Each cloud of rows lies close to a flat space through zero, with a little noise off it, and is much wider in some directions of that space than in others. After each cloud: how many dimensions does that space have?
In the rows, zero is written as 100.

115  71  147  103  116  107  120  77  82  98  108  121  94  131  132  82
100  125  73  114  134  93  116  119  119  101  123  106  76  81  131  127
106  86  93  119  123  105  120  98  101  96  100  114  88  108  85  101
111  76  109  101  115  119  100  87  130  86  90  98  108  111  107  114
89  85  110  101  74  91  150  84  93  97  93  145  103  84  84  108
129  75  99  107  99  127  123  96  119  108  104  119  82  104  82  86
103  103  85  103  98  94  125  93  79  134  118  115  87  96  73  90
90  115  102  98  110  95  91  103  115  85  96  102  116  88  139  134
75  93  67  99  77  84  106  87  73  125  77  97  122  93  14  104
106  82  88  102  98  107  107  89  84  126  95  110  110  106  51  93
159  78  93  86  135  121  134  86  162  100  126  103  81  101  108  111
81  80  122  116  76  105  112  93  93  86  83  112  89  116  101  78
98  112  77  105  102  109  75  115  131  95  101  63  87  101  101  97
78  110  103  109  69  100  103  104  79  120  101  117  93  91  108  90
55  131  90  115  125  83  86  97  105  108  116  57  80  120  151  116
116  72  102  109  88  135  90  92  105  120  87  107  102  112  72  80
84  133  69  102  112  74  95  121  89  101  109  90  96  80  96  116
82  127  82  128  127  95  106  125  117  76  107  103  74  82  140  127
94  127  92  90  83  78  69  133  82  67  83  92  115  75  93  98
101  104  112  97  61  110  99  116  109  85  97  116  91  82  116  84
66  121  129  104  110  75  117  91  82  91  110  117  101  100  171  125
 : 9

104  88  110  87  124  88  98  73  75  117  81  82  146  105  112  85
114  56  123  116  122  83  85  67  102  86  103  78  110  94  70  62
177  116  97  107  99  108  101  138  81  113  68  86  94  96  125  149
78  112  113  90  96  106  113  90  104  110  107  88  103  92  70  114
88  132  107  112  73  106  114  92  90  113  109  125  83  96  91  93
130  85  98  105  114  85  80  102  97  95  72  82  126  95  115  120
91  66  110  92  122  69  71  81  105  97  94  60  144  96  114  90
72  114  108  66  102  115  98  138  114  104  100  81  105  96  102  146
82  122  52  82  90  103  87  148  144  94  87  105  69  116  125  180
89  108  91  106  84  109  114  104  99  93  112  128  86  101  109  100
81  98  101  117  94  98  92  100  113  99  101  123  77  105  125  130
135  111  92  114  95  103  93  117  102  97  76  107  85  99  107  139
82  87  101  115  89  88  96  88  111  92  125  101  97  93  108  84
118  95  100  106  120  96  110  77  87  120  93  80  124  98  98  83
100  110  95  111  94  102  129  68  75  118  110  120  103  106  106  67
125  131  98  74  97  103  115  100  68  116  60  97  130  105  91  132
121  109  104  83  103  105  118  103  93  115  104  69  101  99  73  100
71  111  101  91  101  107  102  102  98  108  104  114  102  106  110  92
80  111  75  115  95  110  141  59  100  106  106  136  88  110  79  103
70  76  131  99  100  88  93  70  96  90  117  98  112  94  82  69
107  115  91  101  101  116  106  120  107  103  94  105  88  99  98  121
 : 11

83  75  62  71  121  121  154  94  60  59  130  47  106  100  150  120
69  46  70  76  122  150  190  95  37  37  164  53  94  83  152  146
134  97  84  80  104  92  97  82  86  92  78  93  112  113  115  107
68  118  114  74  125  93  101  91  116  119  77  150  120  126  128  80
71  109  102  93  136  104  91  115  124  99  93  117  103  119  98  80
164  86  100  69  80  56  103  43  69  78  69  156  109  93  116  106
125  85  90  108  88  114  92  104  83  85  106  80  95  94  82  120
126  97  104  101  83  94  113  82  85  106  97  97  101  89  112  114
145  63  87  96  83  89  129  72  58  50  122  97  84  70  101  126
79  49  91  57  125  137  151  81  46  42  127  138  109  103  135  132
144  69  97  55  84  82  95  51  55  63  73  175  119  104  113  115
131  96  89  97  71  77  85  85  88  90  90  98  102  91  93  99
81  107  111  121  105  115  83  125  122  113  105  98  93  102  75  94
106  87  85  91  114  107  148  89  77  83  119  63  97  92  136  118
93  102  107  132  92  96  92  119  119  99  120  85  77  81  67  91
71  108  107  132  116  103  77  137  139  98  117  91  78  95  57  77
89  77  98  109  63  138  108  111  67  96  127  79  102  84  96  133
87  126  103  112  107  67  84  109  139  114  92  99  92  100  90  65
82  115  98  97  123  107  101  111  117  114  94  85  105  116  112  91
106  66  90  95  93  108  133  90  65  57  131  93  87  77  104  121
84  76  96  102  87  109  97  109  85  69  125  108  91  85  80  105
 : 7

107  95  100  127  118  97  77  90  74  80  119  91  91  99  111  87
81  79  107  122  114  108  56  86  95  91  107  107  109  114  102  119
68  92  93  81  90  118  66  45  87  126  87  136  95  119  125  162
103  127  86  82  116  94  115  88  77  130  106  106  71  90  122  119
92  94  91  106  114  123  69  82  90  75  134  85  99  112  112  111
94  83  123  136  110  111  62  81  81  77  110  113  111  116  107  94
84  85  120  73  78  99  90  108  122  78  106  84  128  88  83  109
111  120  117  93  90  96  128  102  92  111  94  113  99  93  105  86
81  91  98  95  100  115  84  93  119  101  94  103  114  114  93  121
118  112  113  113  108  86  131  142  110  106  100  96  101  93  82  71
113  124  100  100  103  75  117  120  83  116  100  99  87  90  99  99
107  103  89  91  102  101  100  99  84  101  124  94  79  96  114  107
83  74  65  64  103  133  90  54  117  97  103  88  85  93  122  116
104  130  82  50  99  98  158  105  114  155  83  111  74  83  109  116
91  87  119  97  86  118  88  98  111  78  113  99  121  109  94  100
99  82  101  126  103  104  79  102  101  84  104  100  106  113  94  91
103  114  105  75  85  103  114  106  105  87  112  84  112  93  95  98
82  82  106  105  94  120  74  82  109  90  100  111  116  119  100  115
88  81  108  122  112  103  57  103  98  74  120  87  114  110  92  109
123  111  70  113  110  87  127  122  90  135  95  112  62  106  105  96
110  96  71  79  96  96  128  103  119  106  84  83  85  82  98  81
 : 9

93  87  101  93  98  82  78  93  82  105  114  103  90  102  64  97
102  108  87  86  95  105  112  103  99  114  80  94  105  105  118  101
79  60  92  55  97  59  36  76  43  145  128  91  81  97  13  89
104  119  121  144  104  107  120  112  132  63  113  107  105  102  118  96
90  72  90  69  96  71  52  86  56  131  122  96  88  104  36  97
99  96  83  65  98  101  94  95  79  129  78  92  105  101  104  102
109  112  94  91  99  115  122  104  112  107  77  95  110  104  135  105
107  116  98  102  97  120  128  112  122  92  81  100  105  103  144  104
104  104  99  103  99  104  109  101  104  103  88  97  100  100  117  104
112  124  97  108  99  129  138  119  130  88  69  92  112  98  168  113
83  66  88  53  98  64  44  75  47  141  123  96  81  103  20  92
105  95  86  60  99  108  109  102  86  130  69  86  104  99  129  102
108  101  79  63  99  109  107  100  84  132  70  87  101  102  123  111
102  104  97  99  99  104  105  102  103  100  91  97  109  100  118  102
96  93  116  124  97  89  83  95  101  78  133  107  90  96  67  95
104  124  124  167  105  114  131  114  150  44  124  115  106  96  125  103
94  94  118  132  104  88  87  98  103  80  135  105  91  100  68  93
104  104  98  93  101  104  106  103  100  105  89  98  104  102  111  103
99  94  98  98  103  93  92  94  90  105  106  99  98  102  91  102
109  118  116  139  103  112  125  109  132  67  101  107  109  99  128  100
101  103  102  98  97  101  103  102  101  103  98  98  105  99  105  101
 : 2

62  97  114  130  52  169  145  122  59  123  64  140  69  116  136  95
90  70  143  47  113  84  66  128  38  121  127  72  87  90  85  106
56  112  104  121  61  131  165  93  90  113  107  117  96  112  105  119
156  91  80  60  98  141  99  103  83  72  10  114  104  74  126  45
87  71  104  74  108  70  72  96  84  95  126  95  123  68  92  106
114  121  145  86  115  123  81  73  90  101  177  67  98  147  82  95
121  110  45  104  112  98  78  102  120  70  53  107  82  91  124  98
93  114  83  138  102  133  97  94  107  100  93  118  77  120  134  98
92  98  142  101  110  99  98  107  92  128  149  90  102  144  83  118
102  70  102  61  104  90  105  92  79  98  94  96  117  52  108  88
49  123  114  95  100  87  142  114  74  115  122  92  108  143  47  144
126  93  92  77  91  93  59  90  105  62  96  99  118  85  94  84
65  100  118  102  109  77  142  99  96  134  142  89  105  106  86  129
104  86  93  99  85  114  70  96  85  78  76  113  106  62  116  72
70  108  116  107  39  168  152  82  86  86  116  139  110  162  115  118
83  98  120  118  165  83  85  62  96  117  170  101  155  102  67  92
87  103  106  85  134  66  137  92  104  121  119  79  123  88  67  113
58  89  153  98  86  113  118  115  65  133  155  108  101  158  85  138
63  83  100  122  113  95  102  96  86  124  125  115  104  88  115  113
71  115  95  143  142  114  78  86  100  113  153  114  93  158  110  129
77  162  24  79  68  60  137  117  122  47  54  56  56  94  58  149
 : 10

114  90  105  104  112  97  126  114  106  94  90  99  97  105  71  93
108  54  119  97  86  96  133  84  155  72  72  103  108  140  38  105
120  95  120  90  95  98  128  133  95  52  70  105  101  126  24  123
105  130  115  82  86  105  99  128  66  59  79  106  91  118  53  146
108  87  122  80  86  95  113  117  104  47  64  99  111  136  24  135
100  113  99  98  99  102  96  114  85  95  100  102  99  95  102  105
103  57  111  101  95  103  125  72  155  99  84  103  97  124  76  91
89  96  83  107  105  100  82  64  119  146  126  98  99  74  170  71
99  100  109  90  80  112  105  78  116  84  82  113  81  126  78  131
108  96  117  92  85  103  121  102  114  66  73  109  89  138  47  131
98  50  102  114  106  99  122  70  161  113  100  98  111  112  101  73
103  96  107  95  112  96  111  125  93  85  93  91  114  99  73  90
62  146  84  67  86  114  17  61  68  119  139  99  112  74  188  114
106  81  115  100  93  100  121  98  124  74  81  100  99  126  57  114
106  74  117  92  92  97  119  108  119  71  81  102  114  125  46  107
94  63  108  88  84  100  104  63  147  92  87  106  114  126  86  99
100  102  96  105  104  98  101  95  105  116  109  99  96  94  120  95
106  69  102  117  99  102  127  71  148  118  93  104  79  115  108  85
112  60  127  98  87  92  138  104  138  60  65  101  102  142  23  110
106  101  89  126  109  106  117  86  112  131  109  102  70  86  141  81
101  89  111  92  85  102  108  92  119  81  87  103  100  124  69  115
 : 4

99  94  117  96  97  100  108  112  122  109  103  124  107  109  97  105
102  92  88  108  86  97  103  115  88  94  109  108  112  100  84  112
102  96  92  100  98  99  93  120  103  104  99  114  97  99  87  105
97  115  91  103  128  112  104  71  67  84  93  42  77  88  135  80
102  101  75  104  103  106  103  83  65  82  109  56  82  72  104  96
96  101  86  110  105  89  93  93  87  96  103  85  99  89  98  105
98  92  93  109  96  98  99  106  87  92  104  101  97  101  88  103
107  92  91  112  105  102  97  98  84  94  101  85  99  95  101  102
105  117  126  87  111  109  108  91  116  101  96  109  94  111  113  82
102  119  108  94  119  104  110  81  97  101  92  88  86  100  117  78
103  95  114  93  93  86  105  118  117  108  94  123  107  116  91  111
93  128  116  88  143  116  107  64  109  85  93  86  74  98  142  73
103  86  78  103  83  91  96  106  90  92  103  98  108  96  84  105
103  87  101  100  64  90  97  131  117  114  104  144  124  108  79  115
87  102  72  88  133  115  107  60  43  73  102  22  80  69  117  90
98  75  77  112  64  85  88  129  80  103  108  107  119  101  61  128
99  89  87  107  85  95  95  117  95  99  103  106  101  100  80  109
106  93  99  106  77  101  96  122  111  109  106  126  113  104  78  112
95  112  87  97  133  111  108  67  68  80  99  44  76  84  129  84
94  99  67  110  120  108  101  74  57  77  105  36  75  77  113  99
96  113  104  101  124  110  115  74  102  99  96  77  84  90  117  94
 : 2

91  94  89  93  108  121  85  70  138  109  101  107  97  100  94  106
59  100  119  111  98  118  118  136  112  118  95  97  72  106  94  96
89  70  106  105  132  39  61  105  83  32  134  73  136  105  106  98
52  63  101  124  142  30  52  118  87  11  153  72  119  101  116  106
62  101  116  119  94  105  118  143  96  108  100  98  71  103  103  96
164  93  69  64  120  91  55  9  121  82  109  104  154  94  96  105
82  77  93  114  125  47  63  103  84  34  135  84  120  97  113  105
131  120  97  89  79  128  123  89  99  138  77  114  96  100  96  94
67  82  80  116  118  80  67  84  117  61  126  99  96  91  109  110
96  102  130  91  97  117  124  130  102  128  83  94  95  112  90  90
167  110  82  95  90  60  91  78  44  69  107  99  140  90  118  101
152  109  82  87  92  94  97  70  83  98  95  105  123  92  102  103
144  97  86  89  109  72  77  64  84  73  111  99  134  93  108  102
130  99  71  119  98  42  76  89  44  41  125  95  125  85  126  108
79  108  120  108  87  121  132  136  98  130  85  101  74  107  96  96
63  114  103  115  79  143  131  123  122  143  80  116  54  99  97  101
94  103  87  114  90  98  100  98  93  94  104  108  90  93  108  105
119  89  82  87  118  86  67  57  117  78  111  99  128  98  100  105
102  120  122  83  80  165  142  112  129  176  57  114  74  111  81  90
84  69  90  115  133  34  53  96  82  20  145  77  130  98  113  107
94  119  95  98  77  148  123  91  126  153  74  122  70  96  91  102
 : 4

80  108  95  112  107  92  113  99  92  103  104  79  82  88  103  88
123  100  95  95  97  97  94  95  100  100  93  108  113  105  102  106
61  81  144  99  84  123  92  87  161  58  89  71  48  68  77  64
104  89  120  85  91  118  81  100  121  79  89  117  109  105  94  109
108  111  62  106  116  86  117  112  55  131  108  111  126  118  119  120
140  101  102  94  106  97  93  100  83  110  94  121  130  120  101  121
70  107  145  126  91  95  97  67  155  92  79  32  29  37  74  44
122  128  104  123  113  75  106  94  85  126  88  71  92  85  101  89
109  92  138  90  86  121  75  90  145  73  89  103  90  95  84  94
106  101  120  102  98  99  91  88  118  98  93  92  89  91  96  94
121  101  81  87  105  99  99  116  70  104  109  129  138  130  113  129
70  78  106  90  88  121  92  103  113  72  113  115  93  103  96  97
104  113  87  111  108  80  109  95  79  125  92  83  96  94  107  103
183  90  107  68  83  122  60  109  108  87  82  156  165  142  102  154
80  112  89  114  108  89  116  96  83  113  106  81  90  93  105  92
63  89  152  108  88  117  93  83  161  67  87  66  41  55  71  61
120  84  145  84  77  122  71  85  164  64  81  113  93  95  80  97
131  101  74  91  110  99  106  116  67  112  109  125  139  126  114  131
46  94  136  113  91  107  97  87  151  71  94  63  38  54  77  51
119  118  92  115  113  75  110  94  81  121  95  82  96  89  107  97
126  116  136  109  97  95  85  73  134  99  79  70  76  77  85  78
 : 3

111  96  97  92  103  90  98  107  109  100  107  102  91  113  102  98
101  97  92  106  103  84  110  103  107  100  93  96  97  98  108  107
106  102  105  94  93  109  96  92  94  102  109  103  108  101  94  92
79  101  109  71  97  118  89  92  106  90  94  106  116  121  107  83
134  94  92  115  105  80  103  114  103  111  120  100  78  94  90  110
100  97  97  100  103  93  100  106  107  98  97  98  93  103  105  104
82  107  105  95  91  113  103  82  91  97  88  99  123  93  102  96
123  91  87  100  108  70  108  112  113  103  109  102  85  116  109  105
123  96  102  97  102  100  91  108  102  105  117  105  88  105  90  95
91  99  100  106  104  100  100  105  102  99  93  96  96  96  103  103
123  96  114  92  102  122  74  113  96  105  132  110  83  107  76  85
107  99  96  98  99  93  104  94  100  100  103  101  105  103  101  97
100  98  105  89  104  108  88  107  103  98  106  104  95  110  98  93
74  108  99  112  95  104  111  87  93  97  77  93  115  83  109  109
51  107  95  107  101  101  115  90  103  89  59  91  118  91  122  112
133  95  109  77  93  110  83  98  93  104  135  109  103  117  86  76
103  100  114  72  90  122  83  87  93  96  116  109  118  116  92  76
53  108  100  97  100  106  111  88  103  88  63  94  119  96  122  105
101  104  111  111  96  122  91  99  85  107  107  101  97  81  79  97
42  112  105  100  94  117  111  77  96  86  56  93  130  90  122  104
64  108  100  104  95  106  112  82  95  95  70  94  122  88  115  108
 : 4

127  104  150  77  94  74  164  121  68  70  65  148  70  91  81  58
119  35  21  107  114  60  88  136  130  61  41  90  95  127  108  98
111  95  94  119  64  101  114  100  108  93  125  108  122  105  97  70
103  77  126  107  52  122  117  85  105  85  107  82  110  114  89  94
66  68  81  97  109  105  80  74  121  102  53  110  121  94  120  110
95  121  122  89  125  74  135  99  108  101  96  112  84  102  80  87
87  84  89  100  92  101  112  111  111  56  84  133  90  92  112  95
113  82  109  111  87  73  86  101  100  115  66  100  128  97  116  114
84  74  82  70  99  118  82  103  116  90  119  114  95  74  140  118
104  95  70  81  143  99  116  99  88  112  99  101  99  127  87  102
99  71  64  85  72  121  49  112  87  112  145  137  135  57  169  108
103  104  75  122  102  106  137  91  87  90  139  86  95  117  86  66
80  81  69  153  103  109  106  74  86  84  105  67  106  106  129  112
110  117  145  91  87  78  88  100  119  133  98  118  144  99  103  134
106  107  108  111  101  135  143  78  56  93  125  49  55  111  72  70
89  149  129  102  100  128  95  87  81  114  86  108  85  106  52  66
81  68  97  135  67  105  134  69  122  68  92  61  80  95  92  51
73  56  113  106  67  115  105  82  128  60  79  82  83  81  126  112
116  102  128  60  84  95  81  127  99  111  118  148  121  72  133  130
99  110  125  109  103  89  169  89  111  71  130  80  67  104  86  83
116  77  103  128  57  120  88  80  66  119  109  55  115  95  107  82
 : 11

81  90  95  108  97  110  96  118  94  92  103  96  92  112  96  115
96  88  104  121  74  108  117  95  102  89  102  119  92  99  123  91
104  103  100  96  114  96  100  96  98  106  97  97  101  98  99  98
97  103  92  100  121  95  95  109  94  99  103  91  94  103  93  110
93  96  100  105  93  105  101  106  97  97  103  104  104  105  91  107
58  91  76  115  131  115  87  173  67  78  105  70  72  130  67  162
105  101  106  90  86  99  101  91  106  105  101  109  114  97  95  91
92  94  91  130  111  104  111  107  93  82  99  101  70  101  127  104
81  91  87  127  120  103  108  125  85  82  100  93  69  111  113  117
124  116  104  67  115  86  90  77  106  122  99  90  121  92  85  87
84  91  93  123  106  111  110  122  93  87  103  97  80  111  110  112
100  102  97  86  102  95  90  100  100  105  100  95  111  99  82  102
94  99  96  111  114  95  106  107  94  95  101  95  83  102  110  103
91  109  82  108  151  92  95  127  83  92  98  71  68  109  96  126
96  107  89  101  132  96  95  114  90  92  100  86  89  103  92  115
126  118  98  72  119  81  92  70  107  120  95  92  114  88  89  82
83  91  90  129  108  105  111  126  91  83  100  95  72  109  118  115
73  103  80  100  138  104  83  151  75  93  100  71  85  119  63  150
110  105  102  96  111  91  104  87  107  105  96  100  98  92  112  86
98  95  104  109  90  99  106  95  102  95  101  106  95  100  116  92
79  90  96  130  99  108  113  118  94  83  107  102  75  109  122  111
 : 3

103  74  112  99  84  91  98  81  133  99  115  99  117  102  105  110
123  77  88  96  98  72  58  129  86  99  110  141  87  115  83  95
89  103  96  106  90  91  93  103  85  78  93  119  76  114  73  121
117  97  120  118  113  95  131  84  98  102  77  109  125  75  73  97
92  116  50  105  107  86  89  111  90  112  86  91  110  122  101  72
128  118  105  74  79  103  81  141  92  93  67  118  105  111  126  71
78  72  140  120  101  102  112  60  113  100  100  119  87  92  97  147
82  81  90  116  69  109  96  80  123  110  81  82  105  125  140  127
116  98  101  102  93  114  105  105  86  124  105  62  118  82  108  106
131  117  60  114  118  125  127  112  84  109  101  51  120  88  111  84
66  121  110  67  117  76  66  96  118  113  112  133  95  125  122  76
103  105  116  98  117  100  105  95  91  101  118  102  97  84  79  111
104  96  101  123  101  116  134  93  98  82  58  108  94  94  105  105
131  59  89  130  88  115  108  104  92  91  94  96  90  105  104  144
135  99  59  93  103  113  93  142  89  94  111  86  97  105  124  68
50  83  86  115  100  113  116  83  107  103  82  100  77  86  117  77
67  106  89  85  83  101  80  111  93  101  98  98  82  103  107  83
118  79  95  137  94  129  143  78  108  110  79  63  122  79  118  114
77  134  70  110  108  104  124  94  99  78  85  86  94  118  93  86
111  100  88  94  115  70  58  123  73  115  107  135  87  121  81  102
89  135  89  108  161  98  131  72  118  103  107  101  116  104  101  81
 : 10

112  39  153  141  38  139  127  87  75  44  84  107  100  113  123  98
89  128  70  100  122  79  94  107  114  115  109  103  115  124  98  103
108  53  153  116  58  135  100  86  88  74  85  100  84  75  96  101
96  92  113  104  94  108  89  96  107  102  97  104  92  92  94  102
116  83  120  76  93  113  101  95  86  105  90  96  76  58  99  92
95  90  104  106  104  96  85  96  119  108  94  119  95  112  105  93
79  151  60  84  149  68  69  110  133  144  115  101  106  106  76  108
131  52  141  87  59  134  128  92  59  72  81  94  78  58  117  87
109  79  119  80  98  108  89  92  104  112  88  112  77  74  102  89
125  52  151  80  67  135  106  86  77  89  78  100  64  43  104  89
104  101  102  71  115  95  81  96  113  126  96  107  79  72  91  93
97  101  112  111  89  110  105  100  89  90  105  84  104  88  89  110
98  96  114  109  91  110  95  97  99  97  102  94  98  89  92  108
111  78  127  97  80  119  109  96  82  86  92  96  89  78  102  97
102  98  100  108  92  104  115  100  89  86  101  93  107  102  104  101
95  65  138  142  58  128  107  92  94  61  96  102  105  114  102  109
89  113  74  134  94  88  123  107  97  76  112  98  134  156  117  108
75  135  74  122  121  82  80  107  126  110  117  97  122  132  82  115
107  76  113  104  87  106  104  94  98  93  92  113  95  107  114  89
110  100  90  124  74  107  160  109  46  48  109  71  132  122  126  105
111  31  155  128  47  134  106  81  96  64  74  126  84  111  122  89
 : 4

42  169  116  130  54  170  46  106  107  84  69  117  168  40  136  90
73  128  73  154  100  127  122  114  95  38  81  86  131  66  84  141
105  84  132  65  52  108  81  97  130  99  85  90  101  99  171  57
97  130  103  113  107  121  94  81  81  110  95  121  110  107  78  96
120  76  111  75  100  88  106  98  101  117  114  93  75  120  108  93
111  78  119  62  97  87  74  102  107  149  122  108  76  117  117  72
138  75  123  56  107  49  101  68  117  158  110  124  64  155  117  51
108  100  109  88  101  94  94  91  96  119  102  110  88  114  101  88
115  62  83  87  112  74  115  124  109  89  110  76  83  96  116  123
106  107  103  113  90  125  135  86  81  54  79  82  90  117  88  103
58  146  136  88  66  147  14  109  104  154  105  132  143  55  138  66
96  103  138  66  62  115  68  88  119  119  86  107  108  102  159  48
93  144  100  119  132  164  95  96  29  116  133  111  93  112  10  137
121  75  86  81  136  61  108  95  101  136  122  107  70  133  74  103
80  153  109  121  100  173  91  93  56  92  97  108  114  96  53  114
125  104  138  75  81  91  99  60  112  127  81  122  85  148  125  40
42  163  76  167  94  173  84  125  76  49  89  98  160  29  74  152
21  179  90  153  84  192  37  127  72  81  99  120  176  12  85  134
60  145  120  107  78  173  51  115  84  99  102  107  144  48  115  106
72  167  78  167  138  142  110  77  52  91  96  127  127  104  9  137
102  88  112  71  93  99  74  117  98  129  119  100  94  95  120  92
 : 5

94  65  47  94  66  78  139  79  80  123  113  52  82  143  94  70
110  52  123  135  55  124  106  108  49  114  68  99  65  102  57  96
112  101  58  96  105  57  157  40  76  96  151  43  86  57  122  104
125  109  69  97  97  77  116  59  150  106  111  99  57  81  98  96
93  103  85  128  85  153  127  76  54  121  49  52  130  77  125  82
95  80  121  86  56  104  123  112  60  92  105  92  114  120  121  88
75  106  114  103  126  109  86  124  131  79  113  98  37  81  93  150
143  110  89  73  129  103  99  65  61  102  80  82  139  81  64  91
126  93  98  87  103  82  113  90  105  102  108  71  94  38  71  124
78  140  121  115  125  97  91  114  94  108  79  141  86  37  84  151
67  84  98  141  59  81  122  107  73  90  105  75  120  139  123  68
92  119  118  131  86  132  73  133  86  168  91  157  44  52  107  137
136  126  102  93  161  71  79  76  111  103  75  85  121  121  93  110
78  100  22  93  129  98  98  112  133  139  155  68  90  46  116  120
86  97  143  146  80  116  55  142  126  68  80  125  69  137  78  96
105  151  104  48  112  135  113  87  78  33  92  59  126  106  166  114
97  87  92  87  98  57  90  143  135  108  89  70  138  112  82  111
78  94  147  129  91  162  69  129  118  95  82  105  64  159  125  88
100  107  56  134  64  75  93  94  164  109  93  113  30  112  83  92
130  132  115  117  66  78  101  68  54  89  157  87  99  85  102  65
51  109  95  97  76  84  132  100  107  102  109  62  101  117  102  86
 : 14
